Each cloud of rows lies close to a flat space through zero, with a little noise off it, and is much wider in some directions of that space than in others. After each cloud: how many dimensions does that space have?
In the rows, zero is written as 128.

[[148 162 138 107 153 133 144 169 135 140 107 138 123 125 109 118 116]
 [141 145 142 119 125 115 133 149 137 132 110 125 127 124 137 128 120]
 [136 138 130 118 144 148 115 152 126 152 132 126 131 141 130 128 131]
 [116 104 129 141 100 112 116 107 130 120 137 112 135 127 158 134 135]
 [139 126 118 121 134 121 143 151 153 123 114 113 134 128 119  88 138]
 [101 105 142 164  72  81 103  74  97  87 124 134 108 106 159 172 122]
 [112 112 130 138 113 128 125  86 114 126 148 136 132 124 139 158 120]
 [165 172 149  96 148 119 137 212 157 149  86 113 127 130 135 104 120]
 [139 142 135 111 145 146 128 153 136 152 129 122 135 139 131 127 126]
 [141 126 111 120 138 122 160 147 163 116 112 116 137 124 107  78 139]
 [116 123 142 134 120 140  95 116 102 147 151 131 126 137 153 168 123]
 [116 127 137 134 120 131 122 101 107 129 141 140 125 125 136 162 117]
 [128 134 127 126 145 150 114 136 117 143 137 135 124 138 119 132 130]
 [112 129 132 127 132 147 143  78 107 131 155 155 130 123 114 168 109]
 [ 89  68  81 165 126 158 116  46  99 103 180 144 128 136  93 120 153]
 [145 143 115 103 153 137 183 136 163 131 121 132 145 125  92  95 124]
 [126 144 160 124 115 128  96 132 104 150 136 130 123 132 167 182 111]
 [123 132 137 133 109 103 136 116 126 110 116 132 122 115 134 139 117]
 [118 116 158 135  83 102  97 108 119 135 138 108 134 126 194 180 119]]
  5

[[150 108 101 145  97 139  72 131 133 148 158  91 116 126 115 117 151]
 [130 117 107 139 112 135 105 127 133 135 141 110 119 126 114 126 133]
 [ 87 107 118 122 130 129 145 127 123 104 136 155 158 128 109 133 128]
 [100 170 142 130 148 118 185 101 160 115  86 160  89 120 130 133  95]
 [107 130 113 113 139 150 155 140  96 111 128 118 132 120 126 148 102]
 [ 87 142  90 126 117 154 156 117 147 115 143 122  85 117  97 138 100]
 [ 68  84 106 104 133 149 126 131  89  81 135 140 192 126 108 148 133]
 [166 110 133 149 126 119 118 120 136 155 137 136 104 131 140 109 146]
 [119 118  98 124 102 154  85 102 153 124 152 109  93 125 111 123 142]
 [141 150 131 139 129 123 146 144 128 145 126 117 115 126 129 130 112]
 [146  76 127 156 134 102 130 185  62 146 142 127 212 133 125 124 141]
 [145 173 134 116 110 130 106 139 152 139 137  93 113 132 127 130 124]
 [120 167 155 115 131 108 135 139 139 120 102 125 155 134 134 135 119]
 [ 76 168 125 143 113 112 178  81 221 118 119 181  67 127  95 112 108]
 [157 118 131 109 122 141  56 137  96 123 122  78 162 129 147 136 151]
 [135  99 132 102 158 144 157 175  48 118 148 130 180 129 146 150 120]
 [145 164 150 114 114 118 118 120 174 138 140 131 105 140 133 117 134]
 [ 70 165 124  85 129 148 153 121 148  87 131 138 128 128 114 150 106]
 [150 129 143 160 126  94 133 124 152 154 118 148 121 133 130 106 138]]
  7

[[111 154 108 129 120 145 131 118 142 120 125 133 117 159 161 127 160]
 [ 79 169 141  82 113  94 117 151 143 119 149 129 110 137 124 140 121]
 [133 115 121  85 124  90 172 131 150  82  91  73 131 152  82 142 133]
 [115 123 174 105 133 111 107 122  78 163 155 145 110 100  95 125  94]
 [138 112 119  90 131  80 154 147 164  78  98  81 150 137  84 150 121]
 [155  99 132 153 122 148 156 119 109 145 121 116 115 121 115 117 119]
 [109 141 120 102 123 104 124 138 158  95 116 105 139 129 121 118 139]
 [109 137 146 116 118 130 126 116 109 138 136 124 108 122 120 107 129]
 [134 129  68 112 111 136 196 100 191  43  48  47 127 194 134 104 209]
 [144  95 122 103 129 122 167  81 123  82  67  57 127 135  81  81 166]
 [124 123 114  91 116 104 172 119 156  76  83  64 122 155  96 116 157]
 [108 150 129 148  97 151 141 145 141 145 147 127  97 126 150 106 129]
 [ 82 171 120  60 121  68 130 163 177  82 127 111 132 162 119 169 131]
 [128 118 182 125 148 118  85 129  57 194 182 186 120  87 106 151  69]
 [124 129 128 117 128 107 126 146 145 116 128 121 138 123 119 138 116]
 [114 158 120 142 128 129 101 165 149 147 164 175 137 132 170 167 111]
 [137 122 115 133 126 138 146 117 135 116 109 113 126 143 131 122 146]
 [ 77 164 151  34 150  49  90 135 124 100 137 138 140 144  96 174 119]
 [198  73 138 242 157 200  81 118  74 208 163 201 160  58 162 116  86]]
  6

[[132 183  77 124 114 145 106 100 132 142 103  81 111 116 139 113 118]
 [125 138 124 130 144 133 127 132 126 130 122 141 146 143 141 135 129]
 [145 146 109 127 107 129 118  99 132 126 122  84  94 107 126 113 113]
 [126 115 118 102  96 144 118 113 124 127 130 123 105 105 123 129 125]
 [119  60 181 131 140 113 145 168 118 118 156 185 151 135 113 149 146]
 [125 130 130 133 117 120 139 126 136 128 134 117 117 120 119 121 133]
 [ 85  59 165 145 148 121 132 217 114 146 149 197 189 135 107 162 182]
 [134 195 115 140 137 117 155  94 158 126 122 105 116 146 143 102 115]
 [128  95 143 123 114 120 120 139 120 125 137 126 114 112 106 126 131]
 [138  98 136 114 105 127 122 118 120 117 136 115 100 105 114 127 121]
 [114  75 176 141 134 101 143 170 126 122 153 160 136 130 100 133 149]
 [148 128 117 110 134 143  97 108 111 121 111 120 122 130 138 131 103]
 [120 125 131 115 113 126 124 129 134 129 131 127 115 121 114 121 131]
 [105  82 148 122 117 126 131 162 121 131 145 161 140 117 110 143 154]
 [122 100 144 112 144 143 133 139 115 125 130 182 162 144 144 156 133]
 [117 124 123  85 163 166 104 134 107 134 107 202 181 168 163 158 121]
 [146 133 137 150  81  97 161  97 155 112 153  63  62  89 101  98 121]
 [104  82 142 101 147 150 104 170 104 137 125 197 176 146 132 160 145]
 [144 143  95  96 118 157  89  96 111 130 103 110 114 121 141 127 103]]
  6

[[ 55 164 131 116 171 115 129 117 130 143 136 120 134 126 138 138 140]
 [104 130 144 122 155 151 166  78 133 167 103 128  96 113 136 135 109]
 [187 120 131 121 109 131 115 146 117 117 118 147 140 128 130 131 143]
 [158 139  99 106 144 102 167 143 140 135 109 132 196 134  96 149 168]
 [ 86 158 131  72 117 132 169 146 146 140  98 131  99 122 106 114 110]
 [150 105 149 123 114 145 170 171 130 124 113 151 145 128 102 139 151]
 [155  95 156 134  82 190 134 122 106 162 104 131 109 100  95 149 101]
 [109 137 142 163 182 138  85 113 111 153 162  85 126  98 117  79 126]
 [ 66 168 114  58 166  96 158 162 141 117  96 143 161 148 129 165 155]
 [166  93 139 122  79 159 178 140 155 133 100 115 115 125 114 115 145]
 [140 121 143 161 128 135 131  98 124 132 156 122 117 125 156 101 131]
 [141 142 105 162 118  81 122 117 144 107 154 119  96 115 136  78  96]
 [ 73 128 138  94  96 166 129 111 120 149 106 133 124 143 133 193 120]
 [ 60 170 152 116 135 131 119 157 140 152 142  91 104  87 101  79 137]
 [162  88 129 128 129 158 151 129 128 132 115 142 147 159 111 149 136]
 [ 35 134 130  58  77 188 117 104 115 129 146  70 134 176 166 119 105]
 [139 150 134  88  76 122 189 178 141 145  91 145 166  98  80 160 165]
 [145 123 142  93 155 135 189 155 102 137  92 207 192 147 101 214 150]
 [139 107 123 159 152 105 139  99 127 115 115 116 134 104 176 150 139]]
  12

[[111 101 127 101 103  85  84  95 123  73 101 142 185 129 170 103 159]
 [132 183 114 149 146  92 161 153 118 104  62 136  89 132  86  74  71]
 [ 73 184  91 164 206 126 129 118 108 118 128 163  91  86 118 138 115]
 [ 83 149  82 130 111 137 109 172 147 110 130 108  93 149 125 156 109]
 [114 138 101 104 199 136 104 150 124 162  95 173 129 149 172  99 177]
 [107 135 120 137 137 128 120 139 104  73  76  57 107 157 160 112 137]
 [ 92 171  71 110 134 134 132 137 116 109 136 158  86 145 117 158 192]
 [163 156 143 133 112 164 173 111 134  79 146  91  83 138 117 115  74]
 [115 130 154  95 134 140  58 128 157  82  97 100 154 127 113  96 121]
 [ 98 125 169 118 129 124  91 125 151 119 127 131 155 113 127 123 155]
 [151 142 107 118 160 127 103 113 127 134 158 104 136 137 134 130 134]
 [143  96 136 138 157 192 186  74 116 120 123 132 115 117 126 153 123]
 [133 162 134  94 115 136  90 147 108 109 177 144 126 126 131 154 130]
 [108 112 107 148 107 154 117 110  96 189 132 153 153  87  87 181 134]
 [ 81 113 130 172  68 128 161 143 142 123  92 173 150  92 174 113 174]
 [117 118 109 126  95  48 118 194 119  82  67 142 129 143 160  84 166]
 [171 125 106 147 168 123 160 161 143 114 110 158 132  93 102 127 101]
 [147 134 113 125 116 141 119 132  96 116 172 106  62 125 101 133 104]
 [153 156  93 168 116 169 175 140  91 111  90  76  81 117  90 130 134]]
  15

[[128 100 140 154 102 130 112 138 139 171 108 115 129 118 129  88 105]
 [150 155 107 137 153 144 186 112 129 138 171 110 110 124 123 160 178]
 [122 149 145 130 138 120 141 107  99 120 149 157 136 185 126 137 180]
 [127 135 127 126 129 117 127 141 106 145 113 153 115 134 145 119 118]
 [ 80 120 164 143 114 142  54 111 133 112 145 103 160  83 143 148 118]
 [120 141 150 127 142 126 104 105  95 104 123 168 151 165 121 155 138]
 [127 126 157 105 121 134 128 134 123 110 105 127 135 140 111 131 107]
 [115 110 137 130 116 113 109 131 141 116 112 146 144 142 103  97 130]
 [127 156 105 120 160 121 140 103 113  87 139 148 143 161 119 168 164]
 [ 97 151 149 121 129 140  94 121 104 115 146 133 136 105 144 172 138]
 [ 72 157 152 155 122 137 123 145 102 187  84  81 117  60 158 128  83]
 [150 131 100 151 129 136 156 135 131 177 132 118 106 108 132 127 134]
 [ 89 115 112 150 156  85  76 105 151  66 125 140 158 114 138 104 106]
 [164 150 125  89 132 134 153 121  93  98 127 154 133 198 117 180 142]
 [118 137 140 108 164 136 100 105 116  90 135 187 148 157 129 135 171]
 [127 107 161  95 129 136 119 125 144  86 101 127 152 155 103 107 110]
 [115 125 148 142 120 150 134 140 134 179 118  86 115  87 148 105 113]
 [117 150 143 153 157 138 131 104 108 139 140 137 131 114 136 148 145]
 [141 133  96 137 114 128 157 134 151 131 168  81 109  89 122 156 133]]
  11

[[121 150 108 172 133 131  80 107 138 179 108 123 150 148 102 148  75]
 [130 133 128 129 142 135 134 122 127 127 128 124 114 123 114 129 129]
 [136 144 124 142 129 109  80  82 146 169 127 153 172 146 100 140  74]
 [131 145 114 158 155 134  86  86 143 166 114 136 141 144  78 146  81]
 [122 124 126 130 128 133 137 139 124 121 127 117 117 127 134 131 135]
 [146 105 158  71 116 118 162 124 123  77 156 157 123 102 155 102 177]
 [115 137 117 152 112 122 110 135 132 157 122 125 149 148 139 134 106]
 [125 117 127 119 135 147 175 166 113  94 124  98  76 111 134 122 171]
 [159 108 165  61 133 109 138  85 138  77 162 187 150  97 132 103 157]
 [110 151  93 194 155 156  99 135 130 180  94  83 104 153  79 159  86]
 [125 146 104 167 164 147 105 103 135 163 106 104 106 137  63 150  97]
 [127 135 122 135 125 118 108 108 133 148 131 142 152 138 126 133 102]
 [121 131 130 129  88  96  96 132 132 157 141 154 193 147 170 131 105]
 [154 118 160  76 117  94 115  77 142 110 167 198 184 116 145 112 131]
 [124 118 132 119 116 133 153 164 117 109 129 110 112 125 159 119 160]
 [139 119 146  98 109 107 137 124 127 111 151 155 155 119 157 116 140]
 [137 117 142 101 133 128 154 125 124  93 139 138 119 106 136 116 161]
 [140  83 172  39  85 116 219 187 103  29 168 142 110  88 223  81 236]
 [153 119 143  92 137 118 132  97 133 102 143 159 137 115 115 117 138]]
  3

[[ 87 133 141 158 130 116 121 157 137 137 141 157 123 112 154 115 109]
 [134 136 122 146 117 152 111 150 128 130 121 139 151 139 139 174 108]
 [100 125 110 134 120  96 136 146 122 123 127 150 117 122 128 105 134]
 [124 109  72 111 103  77 137 151 110  99 109 151 126 152  99 129 151]
 [127 144 135 161 121 170  96 159 134 138 124 148 161 136 164 183  90]
 [100 157 207 167 160 172 113 124 156 171 162 123 124  87 184 111  88]
 [141 135 153 126 140 147 125 105 140 137 134 107 126 121 131 124 128]
 [148 119 108 113 121 118 134 120 121 115 120 118 126 138 106 132 146]
 [125 121 115 118 122 111 139 127 124 118 125 136 124 128 115 118 137]
 [ 83 152 230 161 178 152 130  98 162 176 179 122  94  65 181  51 100]
 [120 128 133 130 131 117 130 129 130 131 129 135 123 127 132 122 127]
 [182 103  39  81  90 107 135 129  97  78  82 111 147 186  62 181 169]
 [136 153 173 163 139 193  93 140 143 155 136 124 163 124 171 182  86]
 [149 129 138 119 131 150 127 112 128 130 125 107 134 135 125 148 132]
 [135 123 135 116 135 126 137 106 130 131 131 116 122 124 120 115 139]
 [121 151 175 158 144 175 106 134 145 157 144 128 143 112 170 150  91]
 [156 114  89 103 114 118 137 118 115 109 111 112 131 146  97 148 152]
 [125 125 136 114 134 113 142 108 131 131 136 120 108 120 117  94 144]
 [140 140 148 143 136 167 109 131 134 141 130 120 145 133 146 164 108]]
  3

[[129 114 101 104 120 121 104 140 134 120 114 127 117 142 132 119 140]
 [124 136 116 126 119 127  97 138 121 120 123 133 119 123 131 116 126]
 [155 110 111 137 104 148 157  98 132 137 119 106 148 140 133 145 116]
 [135 145 108 143  85 150 123 108 112 123 117 130 134 125 132 131 107]
 [117 146 119 116 103 130 114 136 118 112 120 144 113 127 123 119 122]
 [167 117 124 181 108 167 167  77 123 151 128  99 162 119 138 153 100]
 [157 114 115 161 110 153 150  91 127 141 124 104 150 128 137 146 109]
 [135 114  98 108 114 126 109 134 132 121 114 119 122 143 132 125 133]
 [163  92 116 140 132 141 160 102 144 144 125  94 153 141 132 150 127]
 [131 147 137 160 113 145 120 111 112 130 135 132 134 106 131 130 110]
 [ 86 122 161  69 199  68  96 197 147 118 141 155  93 135 118 102 177]
 [107 141 118  99 121 111  89 158 123 109 120 149 106 131 125 108 137]
 [142 142 141 178 123 153 130  99 116 140 141 121 145 101 136 134 106]
 [104 115 121  75 166  85  65 182 141 116 128 139  99 136 131  96 163]
 [128 142  97 125  90 140  93 127 112 111 115 134 120 126 135 120 114]
 [115 126 135 112 143 110 121 145 133 124 132 135 120 131 125 122 143]
 [117 142 120 115 110 129 113 136 121 115 121 142 115 134 126 122 125]
 [158  96 147 167 170 134 158 103 146 160 147  93 159 116 138 149 130]
 [130 108 153 126 172 110 154 129 148 144 143 120 135 132 125 137 146]]
  4

[[129 138 154 113 110 126 149 146  97 115 158 136 144  98 136 160 125]
 [142 122 122 130 122 117 136 143 136 129 139 127 127 142 129 137 140]
 [173 136 144 118  88 139 154 147 145 119 131 132 102 115 113 167 129]
 [139 123 142 134 123 133 146 146 127 145 150 147 131 118 137 137 151]
 [ 99 141 112 124 128 130 127 110 131 121 136 110 130 134 126 114 116]
 [136 146 122 130 130 123 136 132 111 107 124 153 125 114 131 144 135]
 [159 121 112 141 143 172 141 132 110 128 108 159  94 146 143 127 201]
 [ 94 113 142 132 112 114 163 157 135 142 204  94 161 118 138 137 126]
 [101 158 124 126 112 144 163 140 119 138 122 115 126 121 124 149 135]
 [105 139 151 118 130 140 146 121 123 142 107 114 125 128 130 127 157]
 [148 113 112 142 154 153 123 129 126 142  98 150 113 137 138 120 160]
 [150 126 159 133 109 113 137 147 131 111 139 133 119 112 115 146 137]
 [133 131 124 133 113 129 152 156 114 125 149 129 129 126 131 152 141]
 [110 112 116 136 153 112 118 130 124 125 134 119 147 135 138 118 124]
 [106 128 105 144 162 146 115 107 114 120 121 141 127 125 138 100 142]
 [ 94 140 104 156 153 142 113 103 117 108 121 129 113 133 124  90 144]
 [158 118 134 132 103 118 130 150 144 123 146 125 121 126 115 145 114]
 [107 163 133 124 108 156 161 132 110 147 123 130 120 121 129 139 152]
 [133 119 142 123  99 112 147 149 156 143 170 111 140 125 124 144 111]]
  11

[[139 116 135 126 135 123 122 109 149 134 118 112 129 123 139 128 134]
 [161 127 155 149 155 139 111  65 169 140 107 107 141  99 177 154 131]
 [129 121 111  92 134 126 123 124  94 113 144 135 139  86 111  90 158]
 [130 129 127 115 137 135 124 114 124 121 132 125 133 105 130 110 135]
 [118 144 115 110 128 138 131 145  82 108 151 150 138 100 110 100 139]
 [141 147 143 148 147 152 119 100 130 125 127 133 140  99 156 147 128]
 [149 139 161 140 159 157 119  74 166 123 115 107 137  89 177 132 120]
 [137 147 106 143 120 124 121 138  85 133 136 168 147 127 116 166 145]
 [122 116 128 140 116 113 135 144 143 140 120 125 118 165 120 145 118]
 [149 103 166 134 152 130 120  70 203 140  98  77 119 124 176 134 118]
 [157 121 139  90 166 145 109  60 138 110 127 106 145  39 157  79 159]
 [118 136 106 121 113 120 131 156  89 123 144 156 132 131 101 123 140]
 [147 145 138 126 150 151 116  89 119 118 132 132 144  75 152 120 138]
 [148 132 108 124 129 122 113 117  91 132 137 153 151 101 120 141 162]
 [128 134 107 119 121 119 122 139  90 123 144 151 139 119 105 124 149]
 [158 135 154 121 165 162 110  61 153 119 118 108 146  61 174 113 137]
 [146 120 130 103 145 131 114  89 131 121 130 115 136  80 137  97 151]
 [110 138  90 168  80  95 140 201  85 147 136 172 123 211  84 195 118]
 [149 119 135 113 146 132 116  87 137 128 123 113 137  84 145 114 146]]
  4

[[154  75  68  79 173 166 127 148 173 122  80 162 142 149 124 105  86]
 [205 127 116  38 105 134 146  91 141 129 145 161  85 129  92 151 148]
 [103 157  97 132 156 174 130  94  61 150 141 141 153 103 120  91 117]
 [107 167  50 168 125 115  95 120 130 152 104 182 191 126  99 107 151]
 [201 176  87  64 124 130 133 103 106 113 144 171 127 143  93 117 159]
 [122  97 131  82 185 127 140 101 182  92 128 112  95  95  93 149 136]
 [100 121 105 168 124  97 111 156 137 133 123 137 160 138 136 134 143]
 [ 98  98 151 186 122 152 147 183 132 110 111 103 116 134 135 160 139]
 [182 146  81 101 130 172 134 169  61 126 121 160 163 182 151  84 105]
 [167 130 152 127 128 143 123 143 164  98 106 132 100 146 144 119 109]
 [144 123 187  96 140  99 151 131 177  80 110  60 104 140 101 153 130]
 [ 66 148 133 213 103 162 124 141  24 175 170 135 145 108 176 114 131]
 [119 128 148 138 113 149 146 111 134 134 124 118 103 107 101 152 141]
 [114 143  90 147 151 145 116 115 136 126 116 158 141 110 107 116 140]
 [140 117 150 155  98 151 154 169 153 110  87 107 114 149 104 162 140]
 [131 141  79 153 148 117 114 167 137 101 108 153 165 153 126 118 147]
 [ 89 156  98 190 122 113 119 141 125 130 111 135 171 123 100 137 164]
 [ 79 158 139 192 126 104 103 120 136 137 114 115 157 114 131 113 125]
 [ 95 149 106 193 160  97 100 176 131  93 120 128 171 146 154 110 141]]
  9
